Each new row is followed by what is left after taking away its nearest point in the smallest flat space through zero that holds the last named rows.
In the rows, 128 means zero.

Q975 (3 x 10):
[[185 192 105 106 133 123 122 175 194 112]
 [112 170  99 120  78 116 109 130 160 132]
 [164 176  71  97  87  84  98 139 141 113]]
New rows:
[163 139 111 114  96 138 126 144 115  93]	[138 125 131 128 101 156 135 137 115 102]
[126 110 143 129 168 167  97 122  95 147]	[128 138 123 120 143 157  85 128 115 146]
[134 130 160  93 163  89  98 162  91  98]	[ 97 142 167 104 140 104  98 158 115 111]
[101 137 104  84 144 140 105 141  98 168]	[106 140 111  86 155 148 110 149 108 167]

Q926 (3 x 10):
[[162 134  90 115 137 125  86  61  82 144]
 [143 123  77 177 120 134 105 152  88 141]
 [143 120  71 220  48 124  63 124  79 152]]
New rows:
[102 123 135 153  93 138 132  94 172 128]	[116 124 109 144 136 146 139 107 151 130]
[159 106 109 101 155 106 113 159  91 149]	[143 105 140 104 120  99 114 152 117 144]
[138 137 152 163 125 121 100 134 146 151]	[143 139 150 146 149 123 107 132 143 150]
[108 154 132 104 126  96  99 142 108 134]	[106 153 133 107 127  97 103 151 110 133]
[130  99 117 145 137 124 138 110  84 117]	[119  99 138 139 130 122 148 114 103 111]

Q521 (3 x 10):
[[118 105 106  85  99 158 152 187 187 150]
 [148  73 152 153 155 138 204 103 117 124]
 [ 69 142 147 144 112 176 127  66 116 136]]
New rows:
[147 115 140 167 172 127 120 105 101 105]	[128 119 124 139 147 147 112 135 134 119]
[ 78 175 151 103 115 122 108 100 128 119]	[114 142 150 102 131 107 144 124 135 116]
[145 178 181 147 117 154 127 115 100 125]	[157 164 171 131 113 153 139 147 121 130]
[150 118  99 109 117  94 146 174 145 118]	[119 131 115 128 115 114 141 125 125 117]

Q171 (3 x 10):
[[ 97 164 109  93 169 125 142 105 109 107]
 [154 113 148 112 131 177  88 140 124  99]
 [123 181 165 123 120 168 108  81 163 125]]
New rows:
[134 127 168 175 136 127 123 101  74 112]	[130 127 164 175 138 121 128 101  72 114]
[147 127 128  87 130 105 135 191 153  90]	[139 149 138  96 120 103 140 171 171 103]
[155 123 151  96 138 130 160 127  88 124]	[156 129 160 109 124 127 162 120 103 137]
[132 115 117  63  63 125 120 129 126 147]	[125 124 114  58  69 123 124 123 124 145]
[123 193 132 137 155 154 128 116 139 130]	[139 152 121 150 146 139 130 150 126 136]

Q18 (3 x 10):
[[144 112 111  98 165 113 127  80 135 128]
 [136 111 126 124 152 134 147 137 184 158]
 [152 118 135  87 119 101 117  54 117 121]]
New rows:
[156 110 168 106  96 104 166 102 107 145]	[140 114 142 126 135 118 169 136 100 138]
[115 134 108 142 139 110  86 135 146  87]	[121 130 121 137 124 108  90 131 163  98]
[121 150  92 114 104 118 137 170 105  95]	[135 137  97  97 109 112 145 149 136 112]
[124 108 160 111 130  83 102 156  86 148]	[126 102 155 110 145  86 108 160 104 157]
[143 151 163 162 158  88 103 113 150 120]	[139 154 163 168 156  91 102 122 146 118]

Q968 (3 x 10):
[[137 121 121 143 143 119 105 133 137 156]
 [125 134 118 165 130 101 129 122 169 148]
 [112 185 131 216 162 106 120  98 196 151]]
New rows:
[116 128 157 128 191 124 150 116 108 168]	[113 115 151 117 167 112 172 119 115 157]
[144 133 116 135  98 150 136 124 142 140]	[145 136 119 133 105 157 129 124 135 141]
[ 89  81 164 146 121 125 120  75 136 171]	[ 87  84 170 133 118 136 126  74 122 157]
[136 145 112 105 193 153 120  90  77  99]	[136 121  90 119 165 111 141  95 118 114]

Q778 (3 x 10):
[[125 115 125 164 141 135 181  99 133  89]
 [ 79 111 153  87 134 137 145 131 146 152]
 [154 159 118 123 135 111 176  98  59  82]]
New rows:
[109 126 132 143 130  87 127 115  95  86]	[ 99 116 137 139 127  92 106 128 118 106]
[171 146  84 122 169 145 138 142 141 167]	[157 141  90 115 174 148 155 136 142 164]
[ 95  87 119 163 147 105 162 150  89 132]	[104  93 116 157 140 102 134 163  88 146]
[160 108 155  84 129 128 146 130 143 136]	[174 109 147 104 128 128 141 129 145 127]
[ 89 108 148 102 126  99 145 151 140 150]	[124 119 130 135 123  93 138 146 128 129]

Q168 (3 x 10):
[[ 84  85  78 127  82 204 152 110 164 162]
 [ 99  53 140 110 105 194 101 103 163 135]
 [108  84 128 129 129 175  94 120 150 101]]
New rows:
[129 136 145  96  80 158 103  97 117 126]	[133 161 130 109  90 145 109 108 108 113]
[138 160 152  88 136 142 153 124 112  96]	[129 151 143  88 128 157 155 121 119 100]
[108  85 144 110 130 129 142 105 144 128]	[114 114 127 124 141 113 150 117 133 115]
[108 142 136 136 132 145 165 107 148 132]	[115 142 150 135 143 136 152 109 144 119]
